The rows are grouped in 4 ways, from coarse to fine. Each group lies inside one group of the grouping before and may be the whole of it. The rows also spread widely along 14 directions, which tell nothing about the answers.
(in the rows, 128 means zero)
Known rows, each followed by its group in each grouping:
[124 121 148  71 155  86 143 102 115  87 190 112 126 136 169 171 116 139
 187 125  89 101 117 134 147 145 123 124  73 115] -> nobat modap vis k884
[137 138 105 130 208 151 141  72 112 121 123 151 108 127 125  90  71 145
 103 117 174 104 119  89 105  79 105 111 131 120] -> nobat modap feg k641
[126 143 120  86 183 113 136  76 138 111 165 115 127 134 184 173 117 131
 172  94 121 107 116 135 133 105 122 158 127 130] -> fotaf sivos seme k829
[102 143 145 109 208  85 130  92 112  98 146 150  98 133 132 123 113 123
 160 179  99 121  91 130 115 100 155 110 132 108] -> nobat zuget kuveb k46
[148 148 124 116 159 132 115 109 131 111 161 119 119 135 149 133 118 117
 137 109  80 100 113 129 162 128 129 121 129 119] -> fotaf sivos Sevu k241
[149 170 101 125  98 154 125  76 103 105 138 150 111 162 138 129 115 148
 104 136  94 145 110 131 157 147 104 118 114  79] -> nobat zuget kuveb k364
[112 123  80 176 106 175 199 107 117  97 110 140 142 140 158 180  94 139
 128  43 201 119  98 153 161 131 117 175 166 149] -> fotaf sivos Sevu k647
[123 116  78 132  95 135 142 111 146  98 101 134 208  76  85 128  93 126
  91 116 210 156  54 149 120 132 142 153 203 196] -> nobat Dom Fev k174
[119 149 134 135 141 142  87 115 163 129 134 135 127 177 169 142 128 150
 159  93  94 126 127 144 144 150  94 133 133 129] -> nobat Dom Fev k476
[150 141 130 157 103 150 127  98 149  98 115 130 147 154 141 147 105 186
  93  95 163 112 119 121 160 154  81 126 116 130] -> nobat modap dimo k775
[115 103  86 126  96 180 135 127 133 105 131 209 168 102  53  87  75 144
 109  97  98 109 117 112  60 165 117  92 121 134] -> nobat modap feg k708
[143 121 106 113 138 129  91 110  96 133 149  96 131 144 157  66 107 123
 116 148 137 125 127 128 167 110  95  89 102 133] -> nobat zuget belus k603
[101 123  77 173 143 166 146  84 129 107 128 176 126 117 134 138 115 140
 118  62 140  86 144 117 106  94 105 111 132 113] -> fotaf badi dofe k749
[ 98  86 128 148  95 161  94 108  67 116 156 131 145 122 132 105 139 128
 183 140 119 205 156  91  68 104  79  94  84  67] -> fotaf sivos seme k38
[131 163  97 133 127 167 117 100 152 129 123 154 127 167 144 132 108 138
 126  89 101 144  95 152 145 154 110 152 159 129] -> nobat modap dimo k544
[127 154 113 103  81 164 107 123 113 139 144 137 115 152 154  83 112  96
 161 149  33 138 100 151 154 173 158 129 152 140] -> fotaf sivos Leli k739
[106 126  92 130  92 140 159  64 108 111 143 133 125 141 182 140 117 165
 132  97 139  92 142 136 155 118  97 130  96 117] -> fotaf badi sinet k583
[154 156 121  80 115 148 122 100 121 116 129 143 134 167 169 136  74 130
 137 140 126 108 102 138 136 177 142 146 142 176] -> nobat Dom Fev k476
[138 128  56 119 157 145 136 111  85 110 152 140 123 118 144 115  93  75
 108 111 140 110 104 141 148 102 139 107 142 141] -> nobat zuget kuveb k46
[146 150 126 149 197 118  76 112 169 117 150 109 117 114 134 106 134 130
 104  98  90  87 124 107 166  94 105  84 134 121] -> nobat modap feg k708
[164 121 168 143 175 169 117 169 129 113 141 117 131 184 130 109  69 150
 156  87 135 118 126 112 143 175  83 116  96 125] -> nobat zuget kuveb k364
[129 132 111  96 171 159 146  89 106 126 133 183 110 133 124  78  60 129
 130 138 107  70 126 110  84 121 147 112 126 145] -> fotaf sivos seme k38
[132 105 163  51 170 113 126  99 119 124 138 134 185 155  92  82  65 177
 159 181 162 163  90 138  68 142 105 151 105 143] -> fotaf sivos Leli k739
[135  79 117  89 100 129 110 134  66 108 152 155 179 175 132 115  87 128
 129 168 144 121 126 168 103 170 116 104  78 156] -> fotaf badi sinet k583
[ 84 135 107 185 154 120 185 111 146  88 121 111 124  86 127 156 127 126
 153  78 166 147  64 138 171  95 140 156 189 123] -> nobat zuget kuveb k364
[ 74 102 111 150 150 135 181  77  96 116 102 134 119  93 138  79  78 151
 151 140 216 129 108  95 102  72 125 126 151 146] -> nobat Dom Fev k476
[126 113 143  94 160 115 116 117 127 118 169 104 149 109 115  89 109 131
 167 137  91 133 106 118 122 124 119 117 109 118] -> fotaf badi sinet k583
[ 76 107  99  96  83 134 135  84 105 138 147 164 132 169 164  88 116 166
 159 137  86 105 148 168 123 139  98 115  82 124] -> fotaf sivos Leli k739
[ 89 117 127 144 165 134 139  92 119 115 142 124 113 158 194 161 117 153
 191  83 162 130 144 123 127 104  85 140 110 113] -> nobat Dom Fev k174
[127 124 152 138 129 167 137 100 122  96 144 147 140 160 142 167 103 174
 178  84 132 140 143  98  89 153  79 139  87  86] -> fotaf badi dofe k749
[ 92 114 133 153  81 134 164  85 100 113  96 150 134 122 110  61  93 180
 110 182 156 116 101 124 129 128 133 111 132 136] -> fotaf badi sinet k583
[ 94 154 159 158 191 134  90  74 165 119 116 160 104 139 158 133 133 158
 169 118 103 102 146  90  80  94 118 116 142 115] -> fotaf badi dofe k749
[113  82 142  92 154 120 161 119 134 118 152  86 185  99 118 100  81 160
 178 104 184 144  99 123 112 117  97 156 115 155] -> fotaf sivos seme k38
[165 174  69  91 133 178 109  62 141 146 139 150 125 148 151  90  88 136
  90  92  92  86 128 127 141 130 107 133 136 136] -> fotaf badi sinet k583

New rows. What belongs after each?
[123 125 107 142 147 160 151 110 122 144 110 113 127 118 127  37  75 135
 116 124 160 108  98 124 157 104 128 127 164 163] -> fotaf sivos Leli k739
[161 107 144 130  77 138 130 106  83  85 133  91 153 117 173 136  93 144
 120 145 192  96 138  89 153 140 119 106  97 165] -> fotaf sivos Sevu k241
[ 87 118 111 158  54 167 182  98  58  84 138 151  88  79 160 125 109  99
 179 140  96 115 127  79 119 129 175 104 131 114] -> fotaf sivos Sevu k241
[130 128 175 155 186 147 128 142 112 110  90 147 127 152 116 100  70 119
 150 172 171 137  78 119  99 136 170 137 183 170] -> fotaf sivos Leli k739
[163 171 109 109 117 144 163  31 137 119 137  92 132 128 138 114 105 201
  85 105 154 136 101 112 184 104  70 159 117  83] -> fotaf sivos seme k38
[113 130 137 137 165 157 129  91 141 118 101 171 133 127 111  92  73 166
 135 127 162 114 120  90  72 120 115 120 145 144] -> nobat Dom Fev k174
[ 99  93 124 195 169 134 179 115 120  68 131 114 151  87 141 202 116 131
 165  54 225 133 108 105 116  86 118 150 149 127] -> fotaf badi sinet k583
[ 89 137 101 140 101 116 124  56 115  94 122 176 145 174 168 209 155 164
 129 126 145 144 123 173 115 118 106 148 127 108] -> fotaf sivos Sevu k647
[185 149  93 107 124 148 179  75  92  71 165  99 134  73 134 166  85 111
 102 101 156 105  90  87 162 119 144 139 131 117] -> fotaf badi sinet k583
[172 156 214 129 180 138 122 113 131 101 129 118 113 175 111 109  84 184
 141 162 113 131 103  93 136 159 109 127 106  89] -> fotaf sivos Leli k739
[120 124  79  88 153 144 186  83 115 122 158 112 162 113 118 133  92 129
 157  82 161 187  67 153 127 104 106 192 151 109] -> fotaf sivos seme k38
[ 91 124  70  95 101 143 160  55 146 137 146 126 154  93 144  95 111 161
 143  82 128 120 119 134 126  97  96 152 131 135] -> fotaf sivos seme k38
[ 87 109 179 172 156 110 119 145 124  93 146 106 124 147 171 181 151 123
 219 113 116 155 115 134 138 127 128 136 132 113] -> fotaf sivos Sevu k241
[140 154 133 140 151 149 119 104 127 103 115 162 121 158 119 122  92 147
 117 134 129 126 102 119 122 144 124 119 138 120] -> nobat zuget belus k603
[ 83  94  76 157 134 127 135 101 113 120 114 178 145 102  78  49 103 149
  77 143 149 103 112 138 109  87 114  72 133 133] -> nobat modap feg k708
[113 134 116 152 124 122 140 126 174 109 123 126 148 152 163 157 123 150
 122  76 130  66 102 184 193 149 130 147 158 181] -> fotaf sivos Leli k739
[105  89 104 142 132  92 175 112 125  87 130 137 150  85 106  97  88 160
  79 131 176  33 108 140 167 112 135  82 119 172] -> nobat Dom Fev k174
[121 144  74 118 130 149  90 111 150 136 124 182 143 146 125  98 107 115
  99 115  85  94 111 165 126 144 134 109 164 167] -> nobat Dom Fev k174
[122 143 120 113  74 130 181  97  96  94 122 134 119 145 165 143  87 139
 138 159 139 123  74 149 172 173 161 151 143 157] -> nobat modap dimo k775
[163 155 160 176 138 153 129 120 130  78 113 125 135 132 119 170 107 136
 118 119 150 139  83 105 143 151 142 140 164 121] -> fotaf badi sinet k583
[106 121  96 136  58 185 151  84  96 105 133 159 124 123 147 113  95 157
 154  98 130 131 150  87 101 144  94 110  92 105] -> nobat zuget belus k603
[117 134 127 157 107 153 103  47 105 108 111 170 123 154 145 119 126 192
 101 148 151 120 166  95  92 100  78  94  92  88] -> fotaf sivos Leli k739
[181 160 125  98 171 145 106 104 156 116 130 106 154 142 138 125  78 142
 113 103 162 123  95 117 145 140 106 147 146 160] -> nobat zuget kuveb k364
[143 169 116 123 187 128 102  34 154 114 122 153 126 130 137 130 114 170
  88 124 142  94 128 102 106  80 105 124 136 114] -> fotaf badi sinet k583
[ 61 115 139 176 135 122 145  86 117  94 122 143 106 112 158 149 137 150
 183 125 144 150 122 102 104  95 119 121 131 102] -> nobat modap dimo k544
[148 144 105 106 102 184 125  91 118 117 151 135 136 140 150 136  97 139
 155  80 111 157 125 102 115 155  89 140 110 106] -> nobat modap vis k884
[101 102 180 154 153 123 167 123 123  88 123  97 143  99 130 137  99 150
 196 125 183 151  92  92 115 117 134 150 145 138] -> fotaf sivos Sevu k241
[141 144 163 100 172 149 136  90 146 124 106 147 151 190 143 135  64 186
 154 123 176 129 101 133  94 159 107 179 135 156] -> fotaf badi sinet k583
[124 107 160 145  82 142 127 116 136  95 142  97 152 107 136 119 112 180
 160 109 139 139 133  80 133 152  80 109  87 117] -> nobat modap dimo k775
[144 158 110 144 151 117 138  81 137  81 136 114 117 118 186 198 124 124
 114  89 158  83 106 124 180 111 139 134 151 150] -> nobat modap vis k884
[113 107 122 136  76 152 138 132  80 101 118 168 130 143 158 115  87 111
 140 159 125  79 125 135 122 166 171 102 132 185] -> fotaf sivos Sevu k241
[117 140  28 115 147 172 130  72 108 119 157 197 136 169 155 183 123 106
 121  52 111 128 131 180 105 109 101 148 133 100] -> fotaf sivos Leli k739
[124 140 114 102 105 119 104  73 100 112 141 142 118 131 145  86 116 146
 116 179  99 109 130 114 133 123 121  83  97 117] -> nobat zuget belus k603
[ 77 132 105 153  88 171 139 109 113 138  94 164 115 142 151  83  97 127
 161 138 126 147 102 136 118 143 145 135 177 157] -> nobat Dom Fev k174
[ 78 129 156 161 101  91 104  92 136  85 134 172 126 168 146 176 175 179
 141 156  73 109 134 164 133 139 120 100 102  91] -> fotaf sivos Leli k739
[113 141 117 163  76 198 101  76 106 123  95 166 118 120 148  89 107 140
 135 139 131 140 150  71  74 119 123 107 148 130] -> fotaf sivos Leli k739
[174 153 132 105 138 136  64 127 145  92 138 138 157 135 143 160 106 106
 120 129 114 110 112 117 115 164 142 111 143 173] -> nobat zuget kuveb k46
[135 158 121  87  99 160 110 107 131 139 129 115 147 150 172 115  97 109
 178 135 104 159  86 142 132 169 149 173 171 174] -> fotaf badi dofe k749
[108 139 131 155 146 148 130 133 165 105 125 156 143 145  98 137 114 149
 152  85 105 153  85 143 124 156 113 142 153 112] -> nobat zuget belus k603
[ 84 107  84  86 150 154 141 121  97 136 139 235 131 211 119  93  69 139
 156 128  85 107 126 194  71 168 115 117  97 132] -> nobat zuget kuveb k364
[128 126 136 133 137 133 152  85 143  98 135 138 148 116 100 117  99 188
 116 109 136 101 115 108 124 127  98 123 106 106] -> fotaf badi sinet k583
[139 133 144 108 149 117 155  94 134  86 174  81 122 103 156 145 106 160
 165  91 128 107 124  86 162 121  92 122  82  99] -> nobat zuget kuveb k46
[126  71 144 124  72 136 156 172  62  96 192  60 147 117 151 115 114 107
 202 119 104 156 116 127 184 165 111 111  73 109] -> fotaf sivos Sevu k241
[133  84 153 151 151 121 152 134  86  88 152  82 139  82 115  89  95 128
 140 142 173 113 115  87 147  99 125  90 105 125] -> fotaf sivos Leli k739
[133 125 135 172 117 144 106 129  95  95 145 128 117 127 140 135 137 108
 132 135  98 130 125 114 146 126 133  91 126 103] -> fotaf sivos seme k38
[ 80 131 124 150 111 142 139 109 149  98 132 137 147 129 139 177 137 145
 198  78 129 192  94 135 111 140 108 166 151 107] -> nobat zuget belus k603
[ 98  97  73 122 103 162 145 126 104 133 145 133 150  93 105  55  92 105
 149 112 119 164  95 130 118 125 118 116 141 136] -> nobat modap dimo k775
[105 111 133 114 113 153 138  91 121 106 159 153 128  80 108  86 104 154
 164 119  74 102 149  69  77 122 114  89  88  96] -> fotaf sivos seme k829
[151 149  98 157 161 180  95 110 140 113 104 159 156 116  77 104  93 121
  95 104 162 172  90  99  85 115 112 124 179 126] -> nobat zuget belus k603
[135 140 132 103 179 113 143  96 123 100 154 130 135 170 152 177 111 142
 150 115 131 127  95 164 146 131 120 160 125 114] -> fotaf sivos Leli k739
[139 132 147  88 100 139 135 101 133 100 170 117 155 115 102 120 112 163
 162 123  72 154 105 111 124 162 102 134  95  85] -> fotaf sivos Leli k739
[103  90 117 147 131 158 121 101  95 119 129 168 145 150 125  94  97 164
 133 121 153 115 158 115  77 116  83  94  85 113] -> fotaf badi sinet k583
[132 141 154 146 186  97 117  86 105  95 148 122 104 128 119 115 132 142
 117 174 105 122 105 114 148  91 128  94 115  73] -> fotaf badi sinet k583
[ 84  50 113 103  94 110 175 126  94 101 183 107 187  99 103 102 109 163
 175 107 139 142 118 147 124 132  81 117  59 106] -> fotaf badi sinet k583
[107 108 131 152 114 141 119 150 118 109 150 162 132 165 124 119 125 135
 145 113  62 100 130 159 143 164 118  95 103 113] -> fotaf sivos Sevu k241
[ 92 145 137 164 112 134 107  78 158 115 119 146 105 114 142  98 137 173
 133 127  85 104 136  94 130 116 108  93 125 110] -> nobat modap dimo k544
[ 94  87 159 127 148 114 193 137 154  77 164 118 171 140 120 198 101 192
 204  49 160 138 101 147 132 166  76 168  89 106] -> nobat Dom Fev k174
[194 149  62  74 118 169  84  83 137 129 177 120 174 141 141 134 110 128
  85  65 101 119 136 138 145 136  70 130 103 121] -> fotaf sivos seme k38
[113 132 161 153 128 142 130 108 133  96 149 120 128  89  87 107 132 151
 168 128  77 172 103  83 113 121 115 115 127  62] -> fotaf sivos Leli k739
[135 129  54  69 137 147  82  88 111 141 161 139 160 131 153 110 108  92
 131 114 117 149 120 148 107 114 107 126 137 148] -> nobat Dom Fev k174
[118 134 131 160 137 132 175 127 104 113 126 128  88 147 149  92  97 130
 120 139 108  71  94 152 204 135 159 114 145 137] -> fotaf sivos seme k829
[124 138  99 112  77 126 127  78  74  99 129 156 129 145 135 114 112 135
 105 188 127 145 102 141 136 139 134 105 116 115] -> nobat zuget belus k603
[130 134 128 128 142 141 128 116  98 105 128 142 133 169 158 160 105 112
 154 139 143 149  93 156 127 142 145 151 153 140] -> fotaf sivos Leli k739
[ 99 123 151 169 133 125 110 117 123 111 130 123 108 129 157 105 136 137
 153 142 103 102 134 117 147 112 131  94 128 125] -> fotaf sivos Leli k739
[ 90  93 126  83 126  93 179 104  93  98 166 154 131 127 110  94  89 160
 154 166  97 104 102 149 127 145 127 103  73 112] -> nobat modap dimo k775
[147 107 124  88 161 153 152 108 142 117 144 133 178 159 107 119  57 193
 136  73 182 133 112 126 104 152  55 152  88 130] -> nobat modap feg k708
[162 143  91 104 179 129 103 100  89 117 156 120 123 164 161 134 104  97
 110 135 141 135 105 149 159 110 114 120 131 122] -> nobat Dom Fev k476
[100  70 142  97 162 107 117 122 109 106 171 142 174 159 132 140 109 159
 182 117 137 124 145 148  80 133  80 116  58 117] -> fotaf badi sinet k583
[116 104 123 142  67 153 173 126  65  89 124 141 131 170 189 167  89 128
 157 131 173 109 119 155 152 171 144 140 117 163] -> fotaf sivos Leli k739
[125 149 148 139 170 125 117  76 149 119 116 146 120 181 164 143 116 185
 120 120 142  92 131 138 137 117  99 134 122 125] -> fotaf sivos seme k829
[125 132 160 140 194 114 141  88 138  91 134 145 145 164 109 169 113 186
 139 116 156 143 100 135 109 121  92 149 114  83] -> fotaf badi sinet k583
[130 130 118 123 147 119 122 122 121  90 144 141 149 106  88 122 111 114
 125 145 114 151  77 131 120 131 140 112 144 117] -> nobat zuget kuveb k46
[141 133  88 122 153 106 106  89  60  87 153 171 103 131 146 134 121  85
  82 182 105  81 121 137 137 102 162  60 114 121] -> nobat modap vis k884
[156 174 140 108 132 136 109  61 124  85 125 164 126 138 122 151 104 160
 111 162 120 133 110  93  97 141 125 118 122 102] -> nobat zuget kuveb k364
[138 118 133 156 133 106 129 117 104  81 143 146 133 141 112 138 127 147
  80 151 117  83 114 149 166 129 128  82 105 107] -> fotaf sivos seme k829
[ 94 135 182 134  85 128  72  89 150 120  97 153 160 176 149 132 140 192
 168 174 120 170 126 131  81 158 104 138 131 137] -> fotaf sivos Sevu k241
[132 144  92 115 169 128 152  80 179 116 145 116 146  86 106 103  97 163
 103  68 136  92  97 117 158 100  96 133 146 130] -> nobat Dom Fev k476
[107 135 140 135 203  99 102 117 127 109 139 142 119 140 111 108 126 120
 148 159 104 149  88 141 123 103 134 108 144 105] -> nobat zuget belus k603
[124  96 135 198 133 146  58 127 107  98 116 145 141  92 132 105 134 109
 105 143 152  95 167  73  85  85 128  45 130 150] -> fotaf sivos seme k38
[ 68  78 102 122  76  93 142  97 108 105 148 131 174  82 108  89 136 150
 138 157 126 127 110 151 122 110 124 101 108 133] -> fotaf badi sinet k583
[140 138  91 174  56 156 104  82 101  79 132 149 129  86 142 146 145 120
  79 125 110  92 148  87 140 115 132  71 126 115] -> fotaf sivos Sevu k241
[177 148 107 115 191 147  93 101 112 106 120 160 157 197 141 179  86 122
  95 123 195 160  92 156 105 137 106 152 149 144] -> nobat modap dimo k775
[104 119 156 155 178 120 128  92 142  98 137 118 126 123 133 129 120 181
 160 103 158 133 136  89 113  93  73 110  96  88] -> nobat zuget kuveb k46
[143 170 113  72 150 134 104  68 129  96 165 170 104 142 187 188 109 111
 162 120  63  91 133 108  97 147 148 127 115 130] -> nobat modap dimo k775
[112  65  96 142 131 114 160 158 107 113 165  83 171 121 138 104 105 123
 134  82 166  95 109 176 194 123 101 116 105 158] -> fotaf badi sinet k583
[ 80 163 158 178 169 121  90  52 166  99 106 160 108 147 156 174 161 189
 162 118 134 158 138  95  83  84  86 127 135  75] -> nobat zuget kuveb k46
[104 117 100 157 107 158 110 114  88  96 115 210 128 125 108 118 108 107
 117 152 109 123 121 120  71 137 154  79 141 132] -> nobat modap vis k884
[170 158 134 118 126 179  88 110 142 119 112 147 172 164 112 137  90 138
 124 121 138 176  89 126  93 172 116 163 165 143] -> fotaf badi sinet k583
[125 175 139 103 161  91  83  77 179 108 142 146 141 176 141 179 151 170
 129 132  79 139  94 170 145 142 105 146 140 106] -> nobat Dom Fev k476
[109  97 106 144 116 160 136  91  60 116 107 154 129 114 112  40  73 144
 112 178 193 141 132  83  82  93 107  77 108 125] -> nobat zuget kuveb k46
[ 77 104 124 123 119 143 157  83 120 117 126 160 141 123 111  94  93 180
 167 127 142 160 114 112  77 125  92 131 108 106] -> nobat modap dimo k544
[ 84  95 109 163 117 137 130  91  78 134 111 147 129 152 136  53 111 158
 118 166 165 128 135 138 123  92  97  90 109 118] -> fotaf badi dofe k749
